The rows are grouped in 3 different ways at once. Each group adds its own fixed numbers to the row, and there is some noise. The rows also spread widely along 11 directions, which tell nothing about the answers.
In the rows, zero is written as 128.
Some rows, each with its group in each grouping after it:
[102 126 122 128 125 139 102 152 154 109  81  76 128 112  95 146  80 172
 168 151 142  84 119 143 157 140 117 127 178  74 158 155 126 149  91  90
 182] -> j_650 W (2)
[ 83 129 118 146 106 133 152 133  88  97  50 201  95 111 126 112  92  86
 143 144 136 126 177 158 132 208 136  66 163 113  67 128 114 130 100 123
 111] -> j_291 A (0)
[ 87 143 109 120 133 103 121 110 113 108  70 166 145 134 147  81 118 119
 127 105 159 129  12 125 129  86 134 108 116 141 165 126 125 172 116 101
 138] -> j_650 H (1)
[114 107 147 129 103 107 145 150 137 113 161  85 168 140 190 130 155  99
 145  89  82 129  34 146 116  84 109 154  99 182 149 122 158 136 122 105
 115] -> j_555 H (1)
[120 143 145 127 102 154 149 149 138 132 138 149 126 171 181 122 148  75
 153 144 105 118  98 132 122  92 136  99 121 163 140 149 173  97 116 119
 155] -> j_291 Y (0)
[174 164 160 118 154 118 133 146 124  97 102 112 125 128 163 172 148 131
 175 127 101 131 108  90 164 188 113 143 111  81 144 150 154 125 172  63
 141] -> j_555 A (3)
[100 116 139 155 164  91 108 111  94 100  64 168  89 135 155 126 115 123
 129 128 155 152  92 117 129 166 122  82 131  74 167 111 121 163  93 104
 116] -> j_833 Q (2)
[103 122 145 140 112  61 137 126 115 103 130 106 172 138 192 143 147 105
 124  91  97 148  28 134 118 138  93 144  97 154 162 107 124 156 126  95
  98] -> j_819 W (3)
[156 118 137 132  84 167 117 104 131 130 169 125 108 139 110 130 135 148
 116  89 129 126 156 145 125  94 189 140 129 113 111 156 100 155 122 128
  90] -> j_833 Y (2)
[208 153 161  86 159 125 121 152 126 136 170 173 203 119 138 128 178  64
 122 107 100 174 153 102 140 202 164 168  67 162  95 147 147  60 216 160
 151] -> j_819 Q (2)
[159 103  96  97 212 103  77 119 150 191 163 114 194 144  75 102 141 102
 110 128 179 184 127 127 101 111 113 148  84 148 189  77 124  58 115 211
 175] -> j_650 Q (2)
[ 96 144  98 139 124 127 105  87 102 110  29 156  99 142 118 127  86 147
 169 139 173 131 104 117 128 149 112  84 145  48 144 126  99 151 101  58
 126] -> j_650 H (3)
[ 64  84 137 162 111  92 142 162 108  92 113 134 107  83 127 127 103 117
 100 130 120 128 136 192 128 147  90  97 166 143 107 109 116 146  71 143
 106] -> j_650 H (3)
[203 155 139 113 162 128 153 123 142 156 171 149 127 121 121 104 183 147
 114 108 114 168 132  91 140 111 159 158  79 134 151  82 160 116 141 158
 134] -> j_833 W (0)
[100 114 122 131  96 138 118 131 110 127 122 165 123 120 107 121 116 116
 107 140 161 135 183 168 126 157 132  96 152 125  87 140  89 111 128 166
 119] -> j_650 Q (3)
[130 125 129 103  83 134 133 145 135 119 152 102 192 125 141 122 143  94
 148  97  95 122  96 145 126 119 128 165 108 181  90 143 139 109 165 120
 128] -> j_555 H (1)
[ 86 122 108  98 109 117 100 135 102 112  72 116 190 138 128 128  91  72
 169 128 146 115  99 149 116 180 115 127 141 128 109 143 117 111 151 110
 157] -> j_555 Q (3)
[188 136 134 128 105 146 113  67 145 124 165  90 109 153 129 153 153 199
 128  60 144 139  83  98 141  95 179 172 103  77 157 153  70 195 159  87
  52] -> j_555 A (2)
[103 132 112 103  79 160 153 138 118 127 116 191 166 109 110  75 117  85
 118 103 123 119 126 154 131 129 194 140 136 173  59 128 136 138 138 160
 145] -> j_819 Q (0)
[111 136 120 149 141  80 187 119 104 123  74 183 106 106 145 104 126 114
 141 106  95 163  89 109 129 158  96 122 110 122 112  43 193 134 109  95
 132] -> j_555 Q (2)
[133  96 149 139 168 150 121 152 130 104 139 137  83  97 109 135 125 159
  95 122 146 124 152 154 149 115 202 121 168  86 163 151  91 197  67 158
 114] -> j_819 A (3)
[114 118 123 126  85 182 111 120 124 154 155 170 121 175 137 106 151  98
 117 151 171 140 184 155 106 100 160  87 134 145 104 145 106  84 121 192
 126] -> j_833 Q (0)
[182 143 169 118 152 137 171 176 129 101 131 122 104  73 112 149 126 134
 153 109  63 115 153 117 167 166 169 164 143  92 110 135 185 155 131  89
 151] -> j_555 Y (3)
[182 124 127 129 130  96 112  77 118 148 163 132 153 124 100 127 156 151
 106  70 143 182 131 117 125 165 134 162  78 108 118 104  71 131 168 137
  62] -> j_650 Q (1)
[177 141 148 127 149 103 118 117 146  94 128 103 140  90 108 146 141 181
 127  78  97 134  75  94 169 147 147 187 111  89 151 130 122 184 151  69
 107] -> j_819 H (2)
[ 91  83 139 140  94 169 126 159 116 107 109 100 118 127 127 129  77  91
 169 112 107  87 129 190 114 116 185 121 175 112 121 152 138 174  37 110
 138] -> j_833 Y (0)
[128 111 157 128 124 140 109 161 136 102 131  86 137 125 148 159 121 123
 163 121 119 105 117 160 143 152 137 130 141 110 143 179 116 139 111 106
 137] -> j_650 A (1)
[105 108 144 144 144 114 100 159 155  98 110  65 120 111 123 152 117 170
 150 142 124  95  79 145 159 112  92 127 160  94 184 150 130 157  85  93
 154] -> j_650 H (1)

New rows. What belongs after each?
[ 98 137  93 137 107 118 149  89 102 120  54 165 122 136 140 107 101 114
 168 102 125 147  80 115 109 134 118 116 115 106 108  85 147 142 110  65
 114] -> j_555 H (2)
[155 113 123  96 152 147 114 127 128 161 175 153 165 147 126 102 159  84
 113 116 154 164 145 135 107 108 175 133 100 155 131 127 112  94 142 199
 131] -> j_555 Q (1)
[128 147 168 147  69 132 189 159 127  89 112 141 104 107 180 142 133 121
 168 117  59 105 112 127 157 166 137 125 139 126  93 136 173 150 126  65
 120] -> j_291 W (0)
[148 126 156 117 143  95  86 140 161 117 172  65 157 128 133 146 167 169
 110 114 124 116  57 109 164 108 100 167 112 139 187 142 135 137 165 131
 148] -> j_833 Q (2)
[146 134 105  90 109 164  92 110 157 183 168 115 196 202 145 110 160  98
 163 119 158 144  81 123 101  55 140 145  78 163 161 138 136  67 146 148
 173] -> j_650 Q (1)
[146 158 104 123 131 141 164 117 129 135  79 154 106 119 112 118 125 144
 174 128 105 143 131  94 137 121 121 132 123  91 111  76 185 119 118  78
 159] -> j_555 H (3)
[ 95 102 137 160  97  84 166 130 118 103 125 117 102  89 130 128 131 160
 114  96  91 128 100 149 144 139  98 139 145 129 103  86 136 176 110 114
  88] -> j_555 Q (1)
[116 139 124 105 108 177 122 155 141 123 113 137 115 130 100 126 105 122
 142 159 136  86 158 147 144 100 164 105 172 124 124 170 140 124 117 132
 179] -> j_291 Y (3)
[163 165 135 116 152 149 159 136 151 158 160 190 105 154 158 102 185 130
 106 154 139 164 146  90 132  82 141 102  98 145 151 111 169  81 147 172
 159] -> j_555 W (2)
[176 165 152 114 163  97 121 116 117 142 159 181 152 163 174 122 203  88
  96 140 150 192 124  84 131 173  98 106  65 147 144 125 116  58 218 174
 109] -> j_555 Q (0)
[ 61 123  97 128  76 139  80  93  99 117  87 135 127 175 126 113  97 116
 120 131 185 107 103 165 106  94 134  81 154 120 136 165  68 156 113 124
 113] -> j_833 Y (3)
[ 48 111 128 143 138  99 133 156 109  96  85 170 108 123 153 101 114  92
  95 156 156 114  96 167 135 134 110  56 163 161 150 133 116 148  90 167
 131] -> j_291 A (0)
[115 119 143 119 111 163  97 127 127 107 144 126 120 162 160 136 138 125
 119 135 168 121 110 142 123  86 164 100 142 116 159 189  79 146 132 136
 106] -> j_555 H (3)
[ 82 102 106 126  49 166 117 150 147 125 126  77 145 121  97 134  95 137
 159 124 110  74 151 186 133 108 121 145 171 154  79 145 144 125  95 124
 160] -> j_833 A (2)
[127 163 115 135  61 131 137  81 132 118 118 152 121 139 138 106 149 177
 123  88 133 129  59 109 144  82 126 137 105 129 114 134 106 163 164  79
  89] -> j_650 H (1)
[132 176 101 112  79 153 110  95 143 148 128 145 142 170 121 105 160 153
 120 151 166 128 135 106 136 103 114 112 113 139 121 139 106  92 178 149
 139] -> j_833 W (0)
[172 159 135 126 177 111 125 126 158 142 157 114  99 133 105 139 176 182
  95 153 135 143 133  86 159  94  93 128 117 105 183 114 144 113 158 147
 145] -> j_555 Y (3)
[164 117 128 121 154 186 129 125 127 137 150 167  80 116  90 117 133 148
 110 135 163 151 215 135 126 105 203 109 151  84 122 135  97 136 101 171
 110] -> j_555 H (3)
[146 143 139 141  77 116 154 128 146 122 158 114 145 123 149 144 172 147
 128  98  72 130 109 127 151 132  97 165 100 160  91 123 143 121 163 103
 105] -> j_819 A (1)
[129 173 114 112  34 204 101 109 149 143 145 142 126 197 149 143 159 145
 144 159 171 107 163 132 136  88 125  93 128 134  95 209  90  75 190 125
 139] -> j_650 A (3)
[ 88 123 116 103  80 125 105 121  91 110 120 169 176 126 123  84 117  87
  89 103 167 128 125 172 114 151 172 110 130 178  86 164  57 149 157 183
  97] -> j_833 W (1)
[154 115 138 125 100 128 130 107 145 149 208 114 125 135 128 118 183 171
  83  87 131 145  99 125 133  50 145 163 101 156 145 102 121 148 141 164
 100] -> j_833 Q (3)
[127 158 137 141 106  80 121 116 135  83  77  74 138 108 127 158 118 184
 157  97 112 100  42 111 178 180  76 157 125  90 143 143 118 179 162  42
 114] -> j_650 A (0)
[131 119 152 152  59  95 130 110 134  87 155  75 128 109 138 167 141 173
 124  84  89 116  82 136 150 135  96 159 126 128 118 137  93 169 158  69
  56] -> j_291 H (3)
[124 140  78 107 130 129 137 100 124 144  89 176 152  97  58  79 101 142
 112 104 147 144 140 128 127 133 172 146 131 125 100  83 114 148 115 150
 140] -> j_819 W (2)
[105 128  95 125  76 151 142 111 131 143 138 153 119 128  86 100 118 132
  97 119 143 125 169 156 120  97 142 116 146 154  76 126 110 121 134 162
 112] -> j_555 Y (2)
[ 86 125 144 133 171  92 117 181 114 105  88 150 147 126 166 117 136  58
 135 179 120 137 113 146 131 169  61  77 128 160 149 114 175  71 107 148
 181] -> j_833 H (0)
[ 74 124 106 168  90 127 147 113 141 121  80 128  62 132 120 133 115 192
 144 152 132 110 122 125 146 103  77  96 172  82 127  93 149 147  90  92
 136] -> j_555 Q (2)
[179 134 140 117 131 131 112 126 136 119 142  94 138 114  98 167 134 149
 148 112 117 132 162 122 152 180 135 157 123  97 123 146 105 122 158 110
 111] -> j_291 A (3)
[ 82 117 150 164  40 101 171 124 102  87 102 157 108 106 172 129 110 127
 133  73  90 121  72 156 137 156 120 127 134 134  74 121 135 181 124  66
  80] -> j_650 Q (2)
[147 119 118 136 203  82 102 133 148 148 126 100 155 124 103 147 140 135
 130 159 130 170 146 115 127 168  72 130 111 101 186  80 134  78 104 150
 156] -> j_819 W (2)
[106 145 126 144 107 128 153 130 139 114 102 148  84 112 121 117 128 173
 126 146 122 108 126 122 156 112 127 101 158 110 133 120 135 157 105 116
 136] -> j_291 W (1)
[ 60 124 135 140  80  86 136 153 119  92  89 123 155 120 162 137 122 111
 136 134  96 105  67 147 145 154  68 121 146 153 111 127 150 132 138  94
 148] -> j_819 Q (3)
[ 59 124 126 146  59 126 104 133 123  82  72 105 115 124 126 153  95 154
 144 155 142  84 133 155 156 178  83  98 191  95  91 177  93 141 150  94
 124] -> j_555 Q (2)
[162 132  78  94 157 165 142 102 124 184 120 209 156 136  90  68 124  70
 147 108 144 183 162 116  85  99 188 128  86 153 105  66 165  70 104 163
 156] -> j_291 H (2)
[ 96 107  88 135 113 112 119  91 112 150  82 111 164 168 133 117  81  83
 184  85 130 144  54 153  74 109 116 132 102 121 149  91 139 130  66  72
 129] -> j_650 Y (2)
[ 98 122 148 104  72 132 114 135 113  87 163 143 175 135 171 101 148  92
  82  88 144 115  59 162 130  97 170 127 122 199 108 199  70 168 184 156
  79] -> j_555 H (1)
[155 145 131 108 101 153 136 150 150 125 141  95 129  93  85 135 132 178
 142 126 105 102 161 126 163 124 147 165 146 114 110 126 149 138 136 123
 162] -> j_833 W (3)
[115 109 183 149 126 102 125 190 150  91 161  74 123 106 166 165 146 147
 125 143 100 103 108 161 161 143  94 121 152 129 165 166 127 144 110 125
 137] -> j_650 W (1)
[105 160 151 146 130  75 149 129 130  82  72 136  99 126 184 139 143 150
 146 131  98 118  13  88 163 116  71 107 122 114 180 114 175 166 133  39
 138] -> j_291 H (3)
[ 97 101 169 121 117 138 134 173 110  71 127 113 125 120 186 141 114  95
 136 101 119  98  71 170 139 126 182 119 157 133 146 188 118 199 107 116
 117] -> j_555 A (3)
[163 160 142 104 144  98 139 118 101 108  95 161 158 114 143 126 129 101
 144 101 118 152 100  97 138 199 152 137  97 113 129 124 123 139 173  93
 120] -> j_291 W (3)
[133 148 159 146  93 123 147 137 120 101 136 165 102 116 148 139 152 128
 106 147 120 136 179 132 151 192 123  90 141 124  94 151  94 117 163 141
  85] -> j_291 W (0)
[122 108 141 143 154  88 107 139 123 112 141 132 132 100 116 126 141 132
  88 125 143 153 134 154 137 153  99 113 126 136 139 127  88 125 124 162
  99] -> j_650 H (1)
[115  90 137 123 171 159 123 171 108 126 103 173 114 103 109 107  94  85
 145 140 148 133 180 170 122 155 193  96 162  99 126 135 134 130  55 170
 168] -> j_650 Q (1)
[174 139 138  95 105 151 100 156 165 123 167  59 177 104  86 152 147 157
 154 120  97 101 146 127 161 127 123 190 125 137 112 152 147  99 174 115
 166] -> j_833 H (3)
[144 162 139 136 115 125 164 146 144 105  99 147  99  90 125 121 142 175
 147 121  85 115 100 103 177 124 109 139 129 112 114 119 183 146 137  69
 156] -> j_650 H (1)
[113 130 143 144 100  75 165 135 120  95 106 126 149 104 166 126 138 110
 151  89  61 130  44 125 139 143  84 145 104 162 115  93 172 144 133  66
 110] -> j_291 H (1)
[ 92 118  63 116  61 159 114  63 113 145  97 140 144 150  80  95  81 143
 132  95 187 132 139 154  92 106 174 123 146 109  92 122  53 158 114 136
  85] -> j_555 W (2)
[108 125 100  98 160 123 125 127 112 146  95 170 157 143 113  88 104  63
 131 127 152 140 100 140 101 102 152 103 119 157 153 106 144 114  98 152
 166] -> j_291 Y (3)
[124 101 126 139 185 114 145 144 131 151 145 142 106 129 138 110 148 121
 112 142 141 166 138 139 111  99 132 100 124 124 179  79 138 124  62 183
 132] -> j_555 W (1)
[132 158  98 123  96 148 130  86 121 136 110 198 136 139 115  94 150 127
 116 118 141 156 142 116 125 119 146 116 106 136  83 120 103 113 156 128
 107] -> j_819 H (1)
[108 164  77 129  80  93 135  78 134 136  67 115 153 140 102 120 117 161
 167 122 120 125  82 102 134 141  64 134 116 118 118  82 130 120 148  67
 132] -> j_291 W (1)
[102 139  99 155  98 155 156 119 126 127  74 152  49 110  91 122 111 191
 145 144 126 107 172 131 155 108 118 101 171  80 101  90 160 154  74  99
 149] -> j_833 A (3)
[135 143 145 124  88 172 144 165 149 108 136 116 121 118 133 138 140 134
 155 147  99  97 154 133 158 128 134 133 154 126  94 165 154 110 147 114
 149] -> j_555 H (0)
[117 165  97 116  30 140 163  96 143 129 133 153 139 119 100  94 141 161
 104  90 120 103  97 131 155  95 137 148 124 186  62 125 114 147 182 127
 102] -> j_291 A (0)
[162 140 110 119  71 149  92  75 139 136 152 102 176 157 114 142 151 147
 146  88 129 143 116 119 122 124 139 171  94 118 105 151  71 120 177  94
  78] -> j_819 H (1)
[126 158 118 122 117 129 139  99 129 124 125 183 100 132 125  97 146 165
  77 124 171 143 119 108 142 104 155 101 129 123 132 135  89 158 161 156
 104] -> j_555 W (2)
[138 170  84 119 141 111 110  96 129 153  67 135 149 142  82 118 118 137
 163 142 144 140 130 104 134 158  72 124 108  96 125 104 138  83 149  92
 164] -> j_650 Y (1)
[101  88 103 141 134 110 122 122 109 103  96 125 115  59  45 118  76 152
 100 103 143 133 183 173 132 182 139 134 177  97  84 103  74 173  93 149
  83] -> j_555 H (2)
[110 127 145 155 117 128 136 161 138 118 135 121  76 111 124 149 146 171
 116 181 119 118 194 144 156 136  84  91 167 108 130 118 142 108 101 151
 149] -> j_833 W (3)
[172 133 138 110 118 115 128 129 132 124 147  93 180 116 130 140 136 122
 160  65  96 134  76 130 141 153 140 188  87 137 123 132 131 142 152  89
 118] -> j_650 A (1)
[187 131 125 109 118 179 121  94 152 177 179 137 139 187 143 122 168 112
 162 111 140 159 122 101 106  76 181 143  86 124 156 119 137  90 129 136
 131] -> j_291 Q (0)
[ 89 130  92 107  71 163 139 126 134 122  97 148 132 102  77  91  92 139
 132 117 136  94 127 153 135  85 165 128 167 149  86 127 128 151 113 128
 148] -> j_291 H (3)
[ 80 128  93 119 120 127 120 144 132 127  52 116 169 134 116 117  87  79
 199 160 119 108 103 141 120 147  81 110 145 136 126 101 174  79  90  94
 192] -> j_291 H (0)
[140 126 159 129 124  85 162 146 106  99 147 151 145  95 157 126 143  98
 100  91  96 159 122 137 132 191 133 138 108 154 100 119 120 140 161 140
  88] -> j_555 W (2)
[146 159 102 131 107 143  99  81 186 155 155 110 106 165 103 128 170 212
 112 148 160 129 105  85 149  38  89 123 118 120 175 124 119 105 156 123
 132] -> j_291 H (2)
[ 96 134  59 103  44 198 121  58 104 150  91 177 155 182 115  73  96  93
 159  93 185 136 116 148  78  76 199 114 123 133  75 134  76 137 124 124
  92] -> j_555 H (0)
[168 115 122 117 205 131  90 140 167 148 153  90 140 121  79 140 151 161
 122 153 140 149 151 114 139 100 122 150 125  97 193 105 133 101  99 157
 166] -> j_819 H (3)
[165 107 181 137 150 108 118 174 164 105 219  73 108  85 116 162 174 193
  62 116 121 118 134 151 179 114 129 156 140 137 168 164  93 164 139 178
 103] -> j_650 A (3)
[172 129 143  97 146 124 145 145 112 135 131 132 182 133 155 137 136  62
 184  96  89 157 113 114 115 177 149 165  87 129 114 107 174  95 153 102
 151] -> j_555 Q (3)
[168 154 154  92  98 169 138 138 112 115 151 212 135 114 141  92 152 100
 104  92 127 134 145 118 148 140 224 138 109 157  72 169 132 136 193 155
 131] -> j_833 Q (2)
[ 77 144 114 141 124  97 112 126 115 105  73 154 121 125 129 104 130 129
 112 158 148 125 101 132 144 138  71  85 140 137 134 113 127 120 126 134
 139] -> j_833 H (0)
[ 61 146 134 162  56  87 173 140 116  92  82 151 115 120 181 122 126 133
 138 126  95 110  65 145 144 139  65  98 136 150 102 120 151 151 122  76
 123] -> j_650 W (1)
